The rows of a group lie close to one hidden flat surface of 11 dimensions, which may be shifted away from zero. Surfaces can cross.
Some rows, each with its group after it:
[-10  -8 -16   3   7  -5 -11  10   4  -9  -7  -5  13  -6 -10 -10]
F
[ -2  -7  14 -15  -6 -12  -9 -10   8  13   2   4   6  -5  -8  -4]
X
[ -5 -15   4 -15  -8   5   0   8 -11 -12  -2   8   9   3  14  -2]
A
[  5  -4 -19   2 -17  -3  19  11  -5   7  -5   9   8   5   2   6]
X
[ 16  -3  -8  13   4  -3   9   6 -16  17   3  -2   8   4  -7 -11]
X
[ -2 -18  -4 -12  11  -6  -4   0  14  -3  10   1  -4  11  -9  18]
Z
[  3  -3  12   4   0  -8 -11   1  13   7  -6  17  -3  -1  13  17]
Z
[-15  -3 -16  -4 -14  11  -2  -3  11 -15 -13  17  10  -5  13 -11]
A
[ -7   0  16   2  10  -5  17  -3  15  14 -11   3  -6   7 -16  -3]
V
[ -4   2  15  -6   2   5  11  20 -14  -9   3  -8 -12  -3   1 -19]
V
[  8   4  -3  -8 -13   9   4  -6   8   9   9   7  -9  -2 -14  -3]
Z
[  0   9 -11   3  -3 -15  18   0  -6  11   3 -13   4 -12  -6  -2]
H
[ -1  -9  -2 -20   8   4 -12   7   8   5  -8  -8  12   6   5  -5]
V
[-10 -12   6  -6   2 -15   7   4   4   3  10 -15  -7 -15  -6 -16]
X
[  2  -3 -10  -9  18  21  14  -7  -1  -7   8   5  -1 -11  11   2]
Z
[ -3   2  28  -9  -7  -5   4 -12 -10   3   2   9   6   6 -15  -5]
V
[  0 -18  10  12  14   8  -1  -7 -18  -4 -10 -22   2   8  -2  -8]
Z
[  2  -3 -15  -6  -7 -19  -6  11  14   9   7  -4   0   3 -16  13]
F
[ 1 27 -1  8 -9 -7 -2 -2 -3 -7  6  0 -1  8 -7 -8]
F
[  2  -3  -1  -4  10  -9  14 -13   3   7  15 -10  -5   4 -17   4]
W
[  2  -8 -22  -9   9  18  16  13   4  -5   4   6  -1   0  -2 -10]
X
[ -4  -5   3  16   6   4  18  -3   8   6  -7  12  -6 -15 -13  11]
A
[ -7  10   5  23 -12  -4  10  -7  -9  -7  -7   6  -3 -10  -7  15]
A
[  4   9 -23 -12  17   5  11   4   9   1  12  -5  -1  11 -15  -3]
Z
[ -4  15 -10   6   2   6  -3  -1  16  -9  -2  25   0  -8  18  -7]
A
[ -6  -9  16 -11  16   3   2  18  -5 -13   2  -8  -7   5  -1   2]
V
[  0  13  -3   6 -13   0   2   2   7   3 -29 -12  -5  27  10   9]
A
[  4  19  -9   3   1   1  24  -9  -3  17  -2 -19  -1 -10   3  -7]
V
[ 10  -9  -4 -14 -14   3 -11  -5  -1   8  -1  -4   2  12  21   6]
Z
[ -5 -13   7  16  16  -5  -7   9 -11  -7   4  -6   2  -8 -10 -20]
H
[ -3   9 -14   4 -12 -18  -3  -1  -7  -8   1  15  21  11  -7  10]
H
[ -1   1  -2  -5   2 -15   5   8   8   6  -8   4   5  14  17  21]
B
[  4 -17 -13  13   1   7  17  -7 -10   4   3  -2   0 -13  -2  -1]
H
[ 11   9  -9   3  -1  -5   3   2  15  21  10   6  -8  -8 -14  -8]
W
[ -6  13  19  -8   0 -12  -7  22   6 -14   5  12 -10   6   7   2]
H
[ -8 -12   4 -12  -5 -30 -11  27   7   6  -4  -5   8   8  -9   4]
F
[-11   4  -2   5 -15  12  17 -14  23   8 -17  16  -9  -9 -13  -6]
A
[  1   0  -4  -1  26  17  -9  -6   9 -15   8  18   2  -3   7  19]
Z
[ -5   5 -19  -4  27   1   6   7  15  -1   0 -18  -1  -4   0  -7]
B
[-13  -6  10  -3  -2 -10   1   1  -4 -17   2 -11  -9   2   3   6]
H
[ 22   8 -13  -4   5  27  11  13  -2  25  -9  10   4  -2  11 -18]
X
[ -6 -12  14 -14 -23   0   5  10  -3  10  -4  -3  -5 -22   3 -16]
X
[  0 -20  16  -4  13 -10  -6   4  13  13   4   4  -5 -10  -7  13]
W
[  4   3  35  -4 -19  -6  -7  -1   2   8   6   4 -23  -9   7  -5]
B
[ 14   1  18   3 -13  -2   0 -11  -7  12  20  20  -8  -9  -8   0]
F
[  4  -3  11  10   4   1   3 -25   0  14  -6  -7  -3  -6  25  -7]
Z
[  1 -14   2   8 -22 -11  -5   7   1   3   8   1 -14 -13   0  -1]
X
[  4   4  -5 -11  -6  17  -4 -10  -4  -5  -7 -18   0  21   4   3]
A
[ -4   3   5  11  -6 -16  10  -4  -9   4  -1   4  11  -2  -8 -12]
X
[  0  -3  -7  15   8   2   8 -13  -7  -9  12   2  -5  -1  -2   7]
W
[ -3   5  -8  -4  12  -1  10   4 -14 -16   5   4  13  -4  18   6]
H
[ -7 -23 -15   9   9  -6   1  -2  11   6 -11   0  10 -11   7  17]
V
[  7   8  -7  12 -15   7   7   6  -7   9 -10  -7  -5  -2 -16   1]
B
[  7  -1  -1   0   7   0 -14  -5   4   6   6   5   5   8 -21   0]
V
[  6   6 -17 -10  16  14  -4   4   8   6   3   2  10 -13 -12  -3]
W
[  5  17 -13  -5  -5  -8   8  -7  14   7   3   9  -1   7  14   5]
B
[ 16  -5   3  17  -3  11   3 -13  -9   7   8 -17 -22  21  -7   5]
F
[ -3 -24  12   6   8 -20  -9  16  -8   1   0  -4   2  13 -10   1]
F
[  8  15  -8  -5  -9  27   4   2 -14 -13   0   5  -4   0  18   1]
X
[ 18   0  10  -6 -15   7  -2   9 -10  11   7   9  -8  18   0 -11]
A
[ -6 -10  10 -22 -21   8  -1   1   7   2 -12   5  -3  14   2  -8]
A
[  6  -8   1 -15 -16   2  12  12 -15  14 -15   3  17  -4  14   6]
X
[  9  12  -1  14   4 -32   0  -5 -15  13   5  -8  14  -1  15  11]
Z
[  5  -2  11   8  -9  -3 -12  -3 -11 -12  14   1  -8   6 -12   4]
B
[ -4  -4   1   0 -14  -1 -11  -9  -8 -13   4  13  11   9  -5  -6]
H
[ 23  -4   0  -1  -7   8   6  15 -23  11   6   1   1  18   5 -10]
A
[  0  -8   4 -14  11  -3  -3  13  15  11  -5   7   0   4  14   2]
F
[  6  -9  11  -9 -14 -10 -20   6 -29 -11  18  -3   8   2  -5   9]
V
[-12  -5  10  -1 -14  17  12 -11  -1  -8 -11  19  -1 -10   1  -6]
V
[-10  11   3   7  -3   1  -7   5  15  -6 -18  11   0 -11   9  11]
F
[ -5   4   3   0 -16   9   3  11   3 -13  -1  12 -11   4 -17  -9]
X
[  6  19  -6  -9  -8   6  -5   3  22   4  -4   6 -13  18   9   1]
B
[ -1   4  -2   8   3 -18  12  10  -8  15  -8  -9  12  -8  -7  -7]
W
[ 12 -14 -15  11   7   9  -9 -13 -18   0  16  10  15 -11  -4 -18]
Z
[  1   0  -3  -8  24  15   3 -10  11  -4   4   6   1   4   1  12]
W
[ -5  -8 -11 -12  24  -7  15  -4   9   6   7  -4   7 -12  -3  14]
B
[-12  -8  -2 -12  15  -1  -1   6   7  -1 -14 -11  10 -13   8   9]
W
[  3  -1  14 -13 -13   6  -3   7  15  18 -15   4 -10  -7  16  -1]
B
[  0  -1 -12  -2  12   5 -11   7   5 -13   4  -7   0  18 -17   2]
B
[ -6   8 -18  10  -8 -10   0  12   1 -10  -8  -7   7  11 -15   9]
W
[ -1   1 -11  16   2  -3  -2   3 -12 -13   2   4  10  -8  -4  12]
F
[  3 -14  22  12 -12  -5   9   7 -10  18 -11   5  -2 -17   5   2]
B
[  0  -9  -7  14   4   8   0  11 -13  -2  -3  -7   6  -4 -11 -32]
V
[-17  -1  14  -8  -6 -32  -3   2  22  11  -9  -2   0 -11   6  -9]
A
[ -5  -5  18   7  11 -11   2  23   4   5  -8   1  -5   8 -10 -15]
V
[  8  -3  11   7  -2   4 -16   8  -6  13  -2  14   9 -17 -11 -16]
Z
[ 14  -4  -6 -12  11   0   4  -6  -9  -4  34   0  -8   8 -16  13]
W
[ -4 -20   8   6  23   3 -13  -7   7  -9   5   6  -4   2 -17  11]
F
[-11  -1   6  16 -20 -24   3 -10   3   1 -14   1   2  12   4 -19]
H
[ -2 -15   6  -6  -2   0   3   9  -3  -9  15   4 -13 -10 -10  20]
H
[  3  22  -9  14  15  -6   2  16   7   2  -5 -25 -13  12  -5 -25]
B
[ -2   4 -12  -6  -6 -12  15   2  -6   2   8  -2   9  -7  -4  16]
H
[ -1 -16   9   6   6 -15   7   3  -8  11  -4  -5   2 -16   6  35]
F
[  1   4  -2   1 -19   3  11 -13 -16  -7   3   3   2   0  13  -1]
H
[-10 -20   0  -7  -3 -15   8   8   2  11 -14 -28   3 -10   4  11]
V
[ -1   5  -9 -24 -14   2   4 -16   1   0  21 -16  -5 -13 -22   9]
H
[ -7  12  -5  -4  -4  -6  13  -5 -14  -3  -7 -18  14   2 -12   5]
W
[ -2 -16   8 -10  20  -3   1  -9  -3   3  16  -1   4  -8   0 -15]
B
[-11   7   8   0 -13  -4  -8   3  15 -17   7   6 -20   1  -8  -2]
X
[ -2 -20   1   7  -7 -18  -7   7  -9   1  11  -9   2  -9 -26   1]
W
[ -6 -10  -7  10   6  -2  -8  15   0  -6 -12   4   9  -3   8   4]
F
[  2   1   6  -5  18  25   6  -8   8  13  -6   0  -3 -19  -5 -28]
Z
[ -5   0  15 -22 -16   2  15   7   1   2   5  17  -6 -17  14   7]
A
[  8  20   5  -7 -10   3   4  -1  -7   9  -2  -1   4   6 -13  12]
W

New rows, each followed by its group:
[ 10   7   4   6  -7 -13 -10  19  10  10   7   2 -15   5 -10   2]
V
[  7  -9 -13   0 -24  -8  10   3  -9  14  -4  11  12  -5  13  10]
X
[  9 -10   4   6   2   4   0   7 -25   4  12 -17  -6 -17   0 -18]
X
[  7  -2  -3  22 -18  -7  -4  19  -7   4   1 -12 -14  -3 -21 -11]
V
[ 10  -2 -12   8   2  10   7   3  -3   9 -12 -17  -5   8  18  -4]
F
[ -9  -8   6  -8 -28  15  -2 -16   4   0 -21  11   5  -1  -4   2]
V
[ -4  -5  -6 -21  -1  -3   8  12   4   6   2   1   8 -18  18  -1]
A
[ 10  -8 -13  12   1 -11  12  15 -11  11   4  -4   0  10 -14  -4]
X
[-10  13   3 -18 -14  -7   7  -2   6  -9   2  -4  -3  12  -7  11]
X
[ -4   7  -4  -7  11   5  -7  11  22   1  -7  -9 -12  -5  11  -3]
B
[ -5  -1  15 -12  13  12  -8   1  -1   0 -13   6  16  -6  -4  11]
W
[ 2 -9 -5 -2  2 -9  6 18 -8  2  0 -1  6  3  1 10]
Z
[ -8   5   6 -31   0   4   5  -8  -3 -11   8   0  11  18 -11  -9]
W
[  0 -13 -11 -17  -9 -12 -16  14   2  -5  12  -9   3  15 -17  11]
F
[ -7  15   8  -6 -14  -2   7   8  -6 -12  -3  -7  -6  12  -5   2]
X
[ -5  -2   2  17  -6   4 -18 -15  -6 -29  23   7 -11 -13  -6  -6]
X
[ -1  -1  -8  10 -20   5  15   0 -15  -4   1  -4  -5 -26  15  -8]
V
[  5  18   2   3 -14  -5  21 -17  -5  15   5   5  -1 -15   8  -4]
V
[  0   4  15  -3  -3  -3  -5   5   9  12 -14  -7  -3  26 -32 -10]
V
[  1 -15  -6  20 -11   3   2  -2 -16  -9  -1   9   3   2  -3   6]
H
[ -5  -4  -7 -19  12  -5  19   0  -6  -1  -2 -16  11  -1  16  28]
B
[15 -7 -1 -4 13  4  8  4  0 13  3  2 -4 10 21  4]
F
[ 17 -19  -9  10  -6   6 -10  -4   0  19   9  19   3 -16   3  -9]
X
[ 0 -5  8 -6 10 12 -8 -6  4 -4 -6 -2 -4  9 12 11]
Z
[ 13 -10  -1  -7  -3  14  -8   0 -15  -6   9 -12  -7  26   1  -5]
F
[  6   9  12  -4 -16 -24  -1  10   9  19   8   2 -10  -2  -1  -1]
V
[ -6   6   2   5   3   2  -8   6   9  -8 -12   6  -1  -2   9  16]
F
[  5  15  -2  -4 -16   1  11 -24   2  12   5   3   0  -9   1   9]
V
[ -3   5  25   7   6 -18   2   5 -10  -2   4   1  -3  -6   8  13]
A
[ -9 -26  17 -11 -13  -5 -12   8   1   7  -8  -3   6   1 -25 -18]
V
[ -2   0 -11   1  -4 -10   1  -1   2   7   8   7  10 -25  -9   3]
F
[  1   3  -4  15 -25  -8   5   1  12  17 -12  -4 -10  -5 -10   6]
V
[  7  -4   5  -8  -5  25  15  -2  -3   4  -6   4 -11  11  -6  10]
A
[  2  -6   4 -12   2  12 -20   8 -10 -14   7  -6   5   9 -28  10]
Z
[  1   1  -6 -14 -18   7 -19  -1  -5  -5  -3 -20   2  -5  16  -8]
B
[ 10  14 -15  20  -1  -4  -2  22  -9  -5  -1  10   5   4   5   7]
W
[  1  12 -11  24  12  -5 -13  15   9  -3 -13  -9  -3   9  -9  -7]
H
[  0  -4  11  11 -28  -4   5  -4 -29  -6  -2 -15  -4   4   7  -2]
H
[  2 -11   2  -4  -6  -5  -4  -5   7   8  14  -9 -15 -21   2   8]
W
[  2  -4  -7   6 -10  13  -4  15   3 -15  -2  16  -9  -6  18   5]
X
[  1  -6   0   7  13   9  -2 -10  -3   8   0  -3   8 -19 -14   7]
W
[  3  -9  -4   3 -15   5   5  -4  -8  -3   1   3   0   0   1  10]
H
[ -6  -3  10  13  24   1  -9 -11   1 -18   9   8  -1   2 -15   4]
F
[  3   5 -23  -1  -5  11   8  -4 -17 -19   8   8   9  11   1  15]
X
[  8 -14  18   6  -5   7 -14  25 -15   4 -12   2  -4  -5  14   4]
X
[ 14  -3   1 -12  -3   4 -11   9   1  -1  17  16  -7  22   0  -1]
F
[  3  10   4  -8  -2  -2   2   6 -10   5   6 -15  -1 -11  -5 -16]
H
[ 11 -11  11  -6 -35  -2 -16  18  -5   7  -2  10  -7  11   1   4]
F
[  8   3  -4  -5  22  -7 -11  15  13  11  -1 -15  -1  17  -7   2]
V
[  7   1 -16 -16  -6  -1  15   3  -1  19  -1   3  16  -8   3  13]
H
[  0 -18  -6  10  13  -3  -1  17  -7 -10  -2  11   9  18 -25   3]
X
[  7 -20  -1  -8 -26   5   2   2 -15   3   4  -2  -2   3  -5   1]
Z
[ -1  -5  -8   0   5  -8   4  17  -7   6 -20 -18  12   8  21   0]
B
[ -3  10  -7 -11  -5  12   1  -7  10 -12   3  13  -4   3   3   2]
X
[ -3 -15  11  -3  -1 -23   2   5 -21   8   0  -8  21  -5   0  -9]
V
[ 2  8  1  4 -5 -6 13  7  1  4 -4  3 -6  3  0 27]
B
[-10  -8  11  11  -3  -5   3  -6  24  15 -25  16   0   9 -19   1]
V
[ -1 -13 -18   7  -7 -26 -16   4   6   5  -2  -2  16  10   3 -14]
B
[ -1  -1  -1  14   3   7   2   2 -15 -14   6   4  -2 -12   3 -15]
X
[ -3   3  -8  -1  -4  -1  17   4 -14   1  -7 -40  -7  -6  -3  11]
V
[ -3   2  -9  13  33 -14  16  -1   6   7  -1  -3   9 -11   6  -2]
F
[-17 -10  -6  -1   5  -5  -3   1   7  -7 -13 -13  10 -11 -13  -1]
W
[-10  -9   4  15   1 -14 -15 -10  -1 -18   6  16   7   1  -5   7]
X
[  4  21 -21  -8 -15   6  -1 -11   4  -1   1   4  11   3  -4   5]
H
[ -1  -2 -12   1  -1  -6  -4 -12  13   2  15   6  -2 -15  -8  -2]
B
[ -2  11   0 -15  -9   3 -11 -15 -15  -7   6  -7  15   1  -2 -26]
H
[  4  -7  11  13  -8 -22   1  25   2  10   1  24  -1  -8   5  -1]
A
[  9  -2   4   4  16   6  17  -5  -4  18   7   1  -3  -9  -9 -18]
A
[  4 -32  -7  14  -4 -20  -9  21   8  10   3   8  -5   4  -8   9]
X
[  2 -13  -4  -3  11  -9  -2 -13  -5   2  14 -14   3  -9 -14  25]
V
[-11 -15   5   8   9  13  14   6  17   2  -5  12 -14 -16 -12 -26]
V
[ -4  -5   4  -9 -11   2 -11   8   9   1 -16  -5  -2  12  -2  16]
V
[ -1 -16  -2 -11  18   3 -11  -1   7   6   5  10  14  -7  -5 -20]
V
[ 10  11   7  -3   1 -15  -2   3 -17   5  13  -3   8   6   4   5]
V
[  1   7 -11  -9 -16   0  -2   5 -10 -15  12  -8  -3  -2  12  -1]
W
[  3   2   5  -1  -7 -11  -4   6  -9  -4   0  -7   0  14   0  24]
Z
[ -7   3 -13  -6  -7 -19 -18  22  16 -10  -1   1   5  17 -16   0]
F
[  8 -11 -12   5  -4  16   1   1  -7  10 -15   5  15  -8  14 -11]
B
[ 10  21 -10  10  -4   3   9   2 -20   4   7 -18   0 -12  -9  -4]
H
[  2   1  12 -12 -13  -2 -14   1   2   6  -6  10   7  10  -5  -5]
V
[  4   3  10  14  14 -12   5  22   7  11   2  14 -11   1  -5 -19]
V
[ -7  -1  -1  19  -6 -12   6   1   2 -14   5  24  -4   4   0   4]
H
[  7   2   3   5  17   5   4  14 -11 -13  28  -1 -16 -12  -5  -5]
V
[  3 -11  -8   4  16  -6 -13  15   7   8 -11 -10   8  12  -8  -4]
V
[  5  13  -1   7   0 -11  -3  12  -4  -2   4  -2   1  10 -21  13]
Z
[ -3  -2   9  15  25 -10  -5   3 -11  -5   4  -2  12  -3 -10  12]
Z
[  8   6 -12   4  19   8  17 -16  -4   3  14  -2   1  -9   2  -3]
W
[ -5 -16  16   4  16 -21  10  10  11  10   9  -1 -13 -10 -16   6]
V
[ 14  38 -11 -12  -5  -1 -10  17 -11   5  13   7  18 -11 -12   4]
Z
[ -4 -15  10   5  10 -25   8   0 -17  11   4  -6  21  -9  -1  -7]
V
[-12   4   6  10 -12 -16  -8  -3  14  -7 -12  -4  -9  16   1  -5]
H
[  2   1   2  11  17  -5  -1  14   0   6 -10  -6   6   8 -16  -9]
Z
[13 25 -7 22 -8  7  3  0  8 12 -6 16 -6 -4 -4  7]
W
[ 12  -5   2  -3   5   7  -2   3  -2   3  10   7  -4  17   2 -15]
F
[  6  14  -6 -12 -19  18   0  -7   7  -1  -1  19  -1   6   3   5]
X
[  2 -10  13   5  11   9 -14   4  -5  -9   5   7  -4  -1   5 -13]
B
[-17 -19  -1  -1  11 -11   4   0   4  -5  -4 -10   4 -10   3  -7]
W
[  8  25  11  18   3  -8  14  15  -7   1   2  -3 -19  15  -8   5]
V
[ -9  -1  -5 -29   2  -2  -1   0  17   3   4  -8   3   1 -13  -8]
W
[ -3   1  18 -12  -3  -1   5  -4  -7 -11  14   6 -10  -3   2  24]
V
[  8   1 -14  14 -15  -2  -7  17   5   7  -7  22   7  -8   2  -8]
F
[ 15   6  -1  11 -16  -7  -6  10 -10   5  17  21  -1  11 -27 -11]
W
[ -2  -2  -9   5 -12 -15 -12   9  -1  -4   5   6   7 -13   1   4]
A
[  1 -14   1 -12  10   1  10  10   9  16  -2   3   1  -6   1   0]
A
[ -4   1   9   4  11 -11   9  32  -8   4  -7  -7  -2   2   8 -25]
V
